The rows come from 5 hidden closed curves, with some noise, and rows from the same curve form a group. Each curve winds through 8 dimensions. The rows are also pushed far along 4 directions, which tell nothing about the answers.
Some rows, each with its group after it:
[  3  -3   0  -5  -6   2   9   3 -16  -2  -8   6   2  -3   6 -11  -4   5
   6 -10] : far
[ -6 -27   9 -10   9  25 -19   8 -30  -8  -2  -3  44  -5  -4   0   4   8
   8  -6] : dip
[ 14  -3 -28  15   2  17  -6 -16 -12   9   1  -7   2 -10   2  -7  19  20
  19   4] : rif
[  9  16 -22  17  14  14 -18  -5  13   7  14  -3 -17 -10   3   8   8  19
   6   8] : rif
[ 16  -3  -6  -9  18   7 -19  31  -5 -15   8 -17  -4  -8   2   7  -5  11
  -8   0] : dip
[ -7 -14  13  -2  -7   4  -7  -5  -2   9 -16   8  16  18   2 -10   3 -12
  -6   3] : vem
[  0  13  -8  12   8   2  -2   3  14 -12  21   1 -16  -9   0  17   1   9
  -4   2] : vete
[  4   7  -6  -4  12   0  -7  23   9  -5  10   1  -7   3   2  -1  -1   2
 -13   3] : dip
[ -2  11  18  -1  -2 -16  -1   8  12  -3   7   8  -2   0  -5   3  -7  -5
  -5   3] : rif
[  0 -13  23  -6  -9   1   0   1 -11  -5  -3   4  12  -5  -1  -2 -11  -6
  -1 -11] : far
[ 11   2 -13   9   6   1 -14   9   4  -3   0  -4 -10  -2   4  -2   4   2
  -4  12] : vem
[ -2 -10  -5  -3   3  12  -3  -1 -21   0 -16   6   7   4  10  -8   4  13
   7  -8] : far
[  3  25   0  -9  -2 -31  22  14  20  -7   6  -3 -27  -1   1  -1 -10 -10
 -11   8] : far
[-17  14   9  -8  -5  -8  -2  -7  28  15  -5   8  -5  25  -7  -1  -6 -17
 -11   3] : dip
[ -2   5   8  -3   6   4 -14  12   1  -8  11   1   0  -7  -4  10  -9   7
  -1  -6] : far
[ -7  15  11 -12  -6 -13  13   8   7   2   0  14  -9   4  -3  -5 -11  -4
  -5  -6] : far
[ -9 -22   7  10  17  28 -42   2 -13  -9  -7   2  12   6   8  19   7  16
  -1   0] : dip
[  2   3   9  -4  15   7 -24  14   9  -4   1   0  -4   8   2  14  -1   6
 -10  -1] : dip
[-14   0  -1   5  -5  -5   3  -6   1  15  -4   8   2   5  -2  -8   1  -6
   1   2] : far
[  1  -4   9  -3  -6  -5   7  13  -7 -10   9   8  -4 -10   0  -3 -11   2
  -6  -7] : dip
[ 15  -1 -14  12  -7   6  12 -12  -9  -1  -8   6  -5  -6  14 -10   9   4
   5   1] : vem
[ -7  -1   5 -14   4  -9   9  23   5  -1  10 -10  -7  -1  -6  -7 -15  -6
 -15   9] : dip
[ -4   8 -14  15  30  15 -38  15  13 -23  27  -7  -9 -10  -5  41   6  18
  -5   7] : vete
[  8 -12   2   2  -8  10  -7 -15 -17   2 -13  -5   8  -6   4 -10   2   6
  13  -3] : vete
[  4 -14  20 -27  -3 -13  25  31 -12  -3   3 -11  13  -5   0 -25 -17 -13
 -14   3] : rif
[  2 -19  11   2 -13  -8  24  -5 -22   0   1  -2  10 -12  -3 -14   0   0
   7   1] : vete
[ -8  -5   5   6  -5   1   1 -19  -4   2   0   0   8  -2  -8   4   5   2
  11   3] : vete
[ -3  16   2  -6  -4 -13   8  -2   6  -6   2   2 -11   2  -4   0  -5   8
   4   2] : far
[ 21  14 -10  12  -7 -10  21 -11   6   2   1   6 -27  -3  10  -5   9   9
   3   3] : dip
[ 13 -10  -5  13   0   4  -3  -1  -5  -4   3  -1  -3  -9   3   5   4  -1
  -3   0] : rif
[-16  15   3   1  13   8 -39   8  23   8   7  12   5  14 -13  20   1  -3
  -9   2] : vete
[ -5  -4   2  -9   2   1  -6  10   4   1  -3  -2   2   9  -2  -5  -3  -5
 -10   3] : dip
[ -2  -8  10   1 -19   5   2 -27  -6  17 -23   6   8  10   1 -15   1  -7
  10  -2] : vete
[-11  29   8 -10  -2 -27  29   7  32   1  20   1 -21   3  -9   1 -12 -10
 -12   9] : far
[-13  -3  17   2  19  13 -41  11   5 -12   8   1  13   4  -4  23   0  10
  -2   0] : rif
[-16 -12  10 -14   2  12 -12   9  -6  -2  -7   9  23  12  -4   9  -6 -12
  -9 -15] : vem
[ -2  14  12   3 -16  -5  19 -24  25  21   0  16  -9  15  -3  -4   0 -10
  -6  -2] : vete
[  3 -20  -6  -6 -10   6  23   9 -35 -11  -4   4  17 -15   7 -19  -4   2
   4 -11] : vete
[-10   8   2  -4 -16  -8  15  -7  13  17  -2  12  -4   7  -6 -14  -9 -15
  -7  -1] : vem
[ 16 -11  -7  11 -10   3  20 -17 -14   4  -4  -4   7 -10   7 -10   9  -2
  12  -4] : far
[  3   9   0  -4  12  -3 -22  18  18  -1   8  -8  -1   5  -9  11  -3  -7
  -9   5] : vem
[  3   1   6  -9  10   6 -14   7   7  -1  -5  -4   2  12   5   7   0   0
  -5  -5] : dip
[ -5  -1   0   4  -8  11 -20 -23   5   6 -16   1   2  13  -1   7   0  -1
  10  -9] : dip
[  9  -6   5  -1 -15 -12  31   1 -13 -13   1   3  -1 -12   5 -12  -3  -3
  -1   1] : dip
[  6   0 -16  -1 -12  -3  17  -5  -7   2  -9  13   1   1   2  -9   4  -8
   2 -10] : vem
[  2 -10   6   9  -4   4 -13  -2 -11  -3  -3   9   6  -3  -1   5   2   2
   5  -5] : vem
[  6   7  -2   1  21   6 -10  20   1 -15  30 -10  -9 -19  -8  16   1  26
  -2  10] : far
[ 12  -5   5  -2   0   1  -6   2  -3  -3 -13  -6   2   5  10  -5   2  -3
  -1  -2] : rif
[  9  -8  -5  10 -21  -2  15 -19 -17   4 -13  11  -6  -4   7 -17   0   3
  10 -11] : dip
[ -6   1  15   0 -17   9  -2 -32  13  26 -19  15  14  19  -3  -2   2 -19
   5 -12] : rif
[ -1  -5   0   4  -7   5   2 -16 -11  -6  -2   1  14  -5  -6   8   6   0
  14  -7] : vete
[ 10 -15   8   7  -2   9  -5   1 -10 -13   2  -4   7 -11   7   2  -1   2
  -2  -4] : vem
[ 11   1   5 -13  -4 -16  21  24 -16 -15  16  -7 -10 -21  -7 -14 -13  13
   0   4] : far
[ 21   3   0   9  -5 -14  19  11  -7 -11  14   0 -17 -21   9 -13  -1  10
  -1   4] : rif
[ 13   0 -10  28 -16   9   1 -38  -8   2 -14  12  -5  -1  13  -1  17   6
  17  -6] : vem
[ -3   6  -9  -4  -9 -10  26   4  -2   2   5   6  -5  -6   2 -18  -6  -2
   0   0] : vete
[ -8 -14  17  -2   4  -2  -5  20   5  -9  16   0   3  -3  -8   8 -11  -8
 -20   1] : rif
[  5  17 -21   4  -3 -18  34  -2   6   2   5   1 -26  -3   5  -6   6   3
   1   4] : vem
[ -3   7  -3  17  13  21 -24 -17  14   7   5   4  -1   4   6  14  12  11
   2   4] : rif
[ -7   2  23 -14   5  -2 -10  15  18  -1  -1   0   3  17  -1   6 -12 -15
 -20   0] : far
[-15  21  -6   0   0  -4   5  -1  19   5   7  10  -9   5  -2  -1  -3  -4
  -3   1] : vete
[ -5   4   5  -4   2  -6   3   9  15  -2  14 -12 -12  -3  -6   4 -15  -7
 -11   1] : vem
[10  8  0  2  2  1  4 -5 10 -1 11 -6 -7 -5 -1  9  1  2 -1 -2] : vete
[  3   2  -9  -2  19   6 -21  31   6  -7  19 -12 -12 -10  -3   1  -7  13
  -9  10] : rif
[  2  -3 -11   0  -5   0  -1 -19  -4  13 -17 -10  -5   6   2  -3   4   2
  13  -4] : vem
[ -4  -7  -4  10  -5  -5  13 -11   0  -4  -5  -1  -9   5  11  -2   3  -5
  -2   5] : far
[ -6  13  -9   2  18  16 -35  15  10 -12  18  -5 -10  -9  -6  22  -9  19
  -1  -4] : rif
[ -3 -17   5   5 -10  18   1 -31 -19   6 -29   9  16  14  16  -8   9  -1
  10  -9] : vem
[  3   9 -13  14  -2   6   1 -16  14  10   3   4 -10   4   7   1   5  -3
  -1  -4] : far
[ 3  2  9  9  2 -3  3  3 11  1 12  5 -8 -5  3  4  1 -4 -9  7] : rif
[  2   5  11  -7 -13  -7  12 -20   7  17 -17   5   0  18  -5  -8   5  -5
   5   3] : dip
[-19   9   3  -4   3   0   0   2  18   6   8   2  -5  10  -4   4  -7  -5
 -11   4] : vem
[  5  -9  11 -17  -5  -9  21  15  -6   3  -3  -8   9   1   2 -23  -7  -8
  -7   3] : rif
[  3 -18  -6   2  -2  15  -9 -17 -11   4 -20 -12   9   8   8  -8   7   1
   9   5] : vete
[  2 -15  -1  -1   4  18 -18 -12  -8   1 -19 -12  14   8   8  -3   3   2
   6  -3] : vete

New rows, each followed by its group:
[ -2   1 -13   4  -9   6   4  -3   0   9  -4  10   2   2   0 -13   2  -7
  -2  -3] : vem
[  0 -20   2   2   6  24 -13 -13 -24  -9  -8  -2  27   2   3   7  15  14
  13   3] : dip
[ -4   8 -14  -2  -2  -3  14  -4  -4  -3   0  -1  -4  -4  -1   2   2   3
   7  -1] : rif
[  9   0  -9   3  18   1  -3  25  -2 -26  29 -18  -4 -24  -5  21  -1   9
  -6   4] : vete
[ -3  -9  -5   3  -1  -8  11  15 -14  -1   6  -3  -3 -15   2 -13  -2   0
  -2   6] : far
[ -3  26   6  -4 -17 -23  12  -8  27  13   1   8 -25   6  -8  -4 -14 -15
  -4  -3] : dip
[  1  21 -12  13   0 -19  12  -3  28  -1  13  -3 -32   1   5   5   0  -8
 -10  13] : far
[ -3  12 -13   7   5  12 -24 -16   6  -3  -2   2  -1   2  -5  22   3   7
  12 -10] : rif
[ -4   6  -5  17  24  16 -26 -12   9  -7   5  -3   3   6  10  20  22  18
   7  10] : rif
[ 10  -3   8   6 -12   0  10  -7  -6  -3  -6   8   0  -4   7  -7  -1  -5
   1  -4] : vem
[ -4  -1   5  -2  -5   7 -13 -10   2   1  -4   2  12   4 -10  16  -2  -9
   5 -13] : rif
[  8   5  -8  -2  -5  -5   2   2  -7  -6   2  -1   0 -12  -8   4  -3   2
   9  -7] : rif
[ -1  13 -12  -7   8  -6   0  23   6  -9  14   3  -7  -8  -8  11  -6  -2
  -7  -6] : vem
[  0  -2   3   2   4   3  -4   5  -4 -18  10  -1   2  -7  -1  13   0   7
  -3   5] : dip
[ -8 -11  12  -2  -1   8  -2  -4  -8 -11  -5   3  21   2  -1   6   3  -4
  -2   0] : dip
[ -7   4  -2   0   1   5   7 -13   6   5 -10  10   1  14   9  -3   5  -3
  -1   0] : vem
[ -5   1  -3  14 -23   4  -4 -41   3  18 -29  16  -6  17   5  -2   2 -12
  11 -14] : vem
[-12   0  15 -10   4  12 -18   9  15  -1   2   8  19  13  -2   5  -9 -16
 -17  -3] : vem
[ 11 -12 -19  -2   7   5   6  35 -20 -14  17  -8  -1 -25   0 -14  -7   8
  -9   6] : vem
[ 15   2 -12   5 -12  -1  11 -16  -7  -4 -10   0  -4  -4   5   1   3  -2
   9 -12] : rif
[  6   8 -23   9  -3   9  -5  -5   2   4  -2   9   3   1   2  -4   9   1
   2  -1] : vem
[ -4 -11   0   9   7  31 -22 -33 -11   1 -10   1  18  13   3  13  21  25
  17   0] : far
[-11  13   7  -6   1 -16  15   9  10  -1   7   5  -4   1  -5   2  -2  -7
  -5  10] : rif
[ 16   8  -9  10   3  -2   4   9   7   2  20  -3 -15 -20   0  -1   0   5
  -2   7] : rif
[ -2   3  -6  -8   8 -19  21  47  -5  -5  27  -3 -18 -27  -4 -16 -15   2
 -17  11] : far
[-2 -1 -9  1 -3 13 -8 -4  1  6 -6 12 13  7  0 -3  5 -7 -3 -4] : vem
[  7  -7   4  13  -1  13 -12 -12  -4  -8   0  -1   6  -4   7   6   4   4
   3  -3] : vem
[ 10 -10  16  -1   0  -2   5  16 -11 -13  10  -4   2 -12   8  -6  -8   7
  -5  -1] : rif
[ 11  -6 -11  10  11  -7   9   7 -14  -9   9 -12 -14 -12   5   0  11  18
   6  12] : vem
[ -5  -8  12   7   3  13 -22 -12   1   2 -16  12   2  18   7  11   6   4
  -2  -5] : dip
[  3  31  -3   1  -7 -22   8  -4  40  12  14  -6 -27   4  -8   2 -10 -15
  -8   5] : vem
[  1  14  -4   3   1   1  -8  -7  16  15  -6   4 -10   7   3  -7   1  -1
  -1   3] : rif
[ 1 12  0 -2  3 -8  8 -3  8  5  1 -3  4  5  1 -6  8 -1  4  8] : rif
[  4   0   5   8 -14  -2   0 -18  -3   7 -15   3  -4   2   7 -12   1  -2
   9   0] : vete
[  8   2 -15  12   8   1 -12   5   2   1   4  -3  -9  -2   2  -2  10   9
  -1  15] : vem
[ 0  0 10  4  0 -3  3 -6  7  3 10 -8 -2 -4 -3  0  1  4  2  9] : vem
[ -7   4  10 -10   0   0   7   5  -1   2   8   5  16  -1 -11  -3   0   2
   1   2] : dip
[ 14   3  -2   4   1   3   0  12   3 -11  12  -4  -2 -12   5  -2  -3   0
  -8   3] : vem
[-14   9  -1 -11   3  -3   6   3   9  -4   8  -1   3   2 -12  13  -5 -10
  -3  -3] : rif
[-14  -1  28  -9   6 -12  -4  15  11  -8   8   2   3   7  -8  17 -10  -9
 -12  -3] : vem
[-16  18  27 -12  16   2 -31  10  39   3  10   4  -2  22 -11  25  -9  -7
 -21   6] : far
[ 11   6 -21   9   1  11  -7 -13  -9  -2  -1  -1  13  -9   0  -1  15  11
  19  -1] : dip
[ -5 -30   8  -7   2  12  -9  -7 -25  -1 -28  -7  13  12  11  -5   2   1
   4  -6] : vem
[  2  -4  -3   5  10  26 -39 -16   1   9 -12  -5  19   9   1  10  13  10
  12  -4] : rif
[ 1 -1 -6  1  1  9 -2 -4  0  9  6 -4  8 -2 -7 -2  5  5  6  0] : rif
[ 5  6 -2  4  3  5 -8 -4 -5 -9  5  2 -6 -7 -2  6  2 19 10 -3] : far
[-11  15  -2   8   5  -1 -14  -6  31   4  15   5  -9   9 -10  22   1  -8
  -8   4] : rif
[ 17 -25   4 -20  -6  -3  19  30 -34 -21   1 -15  23 -21   1 -20 -14  -5
  -3  -9] : dip
[ -2  23  -4  23   9  -4 -29  -4  32   6   9  13 -21  10  -3  22   9   2
  -5   8] : vete
[-2  3 -6 -6 11  4 -3 14 -3  5 -2  4  0  3  2 -7  3  8 -2  4] : far
[ -3   8  11   1  -3   7  -5 -24  19   9  -3   3   6  15  -3  14   4  -7
   0  -8] : vete
[ 20  -3 -12  -1  -4  -9  12  13  -3  -5  11 -22 -14 -18   0 -10  -9   2
  -3   3] : vem
[-11 -22   1   2   0  12  -5  -8 -13  -2 -12  -3   7   7   5  -5  -1  -1
   0  -1] : dip
[  6 -19   5   5 -21   5   5 -20 -10   4 -25   4   2   9  12 -10  -3 -14
   1 -11] : vem
[  2  10  -9   4  -4  -5  16   5  13   9   7   8 -16  -1   6 -10  -5  -4
  -9  -1] : far
[ -2 -12 -19  19  17  28 -34 -12  -2  -8   4  -9   5   2   0  26  18  15
   7   2] : rif
[ 13   8   4   0  -9  -6  15  -7  12  12   4   1 -13  -2  -1  -8  -2  -5
  -4   4] : vete
[ 10  19 -20  18 -24 -13  26 -38  19  18  -6   3 -29   4   4  -9   9  -7
  10   0] : vem
[ -1   9 -16  10  21   6 -26  14  16 -13  24 -11 -13  -7  -8  27   4  10
  -8   9] : rif
[ -1  -5  27 -15  -2  -3   5  24   6 -12   8   3  12  -2   0  -3 -20 -18
 -22  -2] : vem
[  6   4  -2  -6 -23 -21  45  -6  -1  10   1   4  -3  -6  -7 -17  -5 -19
   2  -3] : rif
[-16   1   1  -7   0   0   4  -2   5   3  -4  -2   6   8   2  -7  -6  -8
  -2   1] : vete
[ -1  19   5  -2   2   1  -6 -11  26   8   8  -4   3   4  -6   5   2  -4
   0   3] : vem
[ -5  -9  12   2 -10   9  -1 -24  -6  13 -10  -1  16   5  -2  -8   4   2
  11   1] : vem
[ -3  10  -1   6 -10 -14  13  -2  12  -2   1   7 -19   1   2  -3  -7 -10
  -8   4] : dip
[  9  24 -23  21  13   5 -37  -6  32   3   8  -4 -21   6  -1  18  11   5
  -1  12] : vem
[ 12 -10  10   3  -8   1  15  -7 -10  -1   0  -1   6  -8   4  -5   3   0
   3  -2] : far
[-15 -36  27  -9  -7   5   1   6 -23  -2 -12  -2  30   0   0  -9 -13 -20
  -5 -10] : far
[ -6  12  -3  -4  -6 -10  13  11  14   8  14   2 -11  -4  -9  -9 -12  -9
 -12   5] : vem
[ -5 -16   6  -3  10  10 -17  13  -2 -12   0  -5   7   7   2   5  -2   2
 -11   2] : rif
[ 12 -10 -19  20 -13 -13  26 -10 -15  -1  -6   0 -15 -13  14 -18   8   0
   6   7] : far
[ -6  17 -14   9  14  -4  -5   3  24  -9  20 -12 -21  -1  -1  17   1   6
  -7  10] : far
[-10  -8  19  -2  -3   2  -6  -6   1  11  -1   3  14   5  -7  -6  -2  -2
   0   4] : vem
[  7  14  15 -14   1 -18   3  18  14   2   6  -5   0  -2  -5  -6  -9 -11
  -8   1] : rif
[-11   3   7   5 -23  -2   5 -40   5  14 -24  20  14  19  -4   0   7 -19
  12  -7] : vete
[ -1  18 -16   3  -3 -12  15  -2  10   3   3  -1 -17  -2   4 -12  -3  -2
   0   5] : vete
[ -1 -10  24 -24  -2 -32  41  32  -9  -5   4  -7  -6  -5   0 -18 -15 -13
 -16   7] : vem
[  4  -3 -29  20  -7  17 -13 -23  -7   9  -8   6  -3  -2   4  -4  12  11
  16  -2] : vem
[  9 -15   1  -1 -21  -8  31  -8 -21 -10 -12   4   9  -4   9 -20  -1 -13
   1  -1] : dip
[-19  -5  25  -7  -1  12 -14 -20   6   9 -15  13  33  23  -5   8   6 -10
   1   0] : dip
[ -7 -10  21  -4   7  12 -15  -2   2  -3   7 -11  18   2  -5   7  -5   1
  -2   1] : vem
[-16  -3   2   0   0   2  14  -1  -4   7  -2  12  -2   6   7  -8   1  -1
  -4  -1] : far
[-20  -2  11   4   0   4 -15  -7  13  -1  -5   7  -3  12   0  11  -7  -8
  -9   0] : dip
[-2  0  9 -7 -1  1  5 -2 -5  3  0 -5  7 -5 -1 -5 -5  3  4 -1] : vem
[ 13  -4   7   2 -14 -21  33   4 -14  -1  11  -4  -4 -21  -5 -14  -1  -2
   6   3] : vete
[-9  3 17 -8  7  4 -8  2  7 -8 10  2 12  3 -9 16  2  3 -4  6] : dip
[-11   6  -3   5  14   9 -32 -12  12   7 -11  -3  -7  17   1  18   7   5
   4   3] : vem
[  0   8   1  -2  -5 -16  16  -2  14  -1   5  -5  -8   2  -7   3  -3 -13
  -5   7] : vete
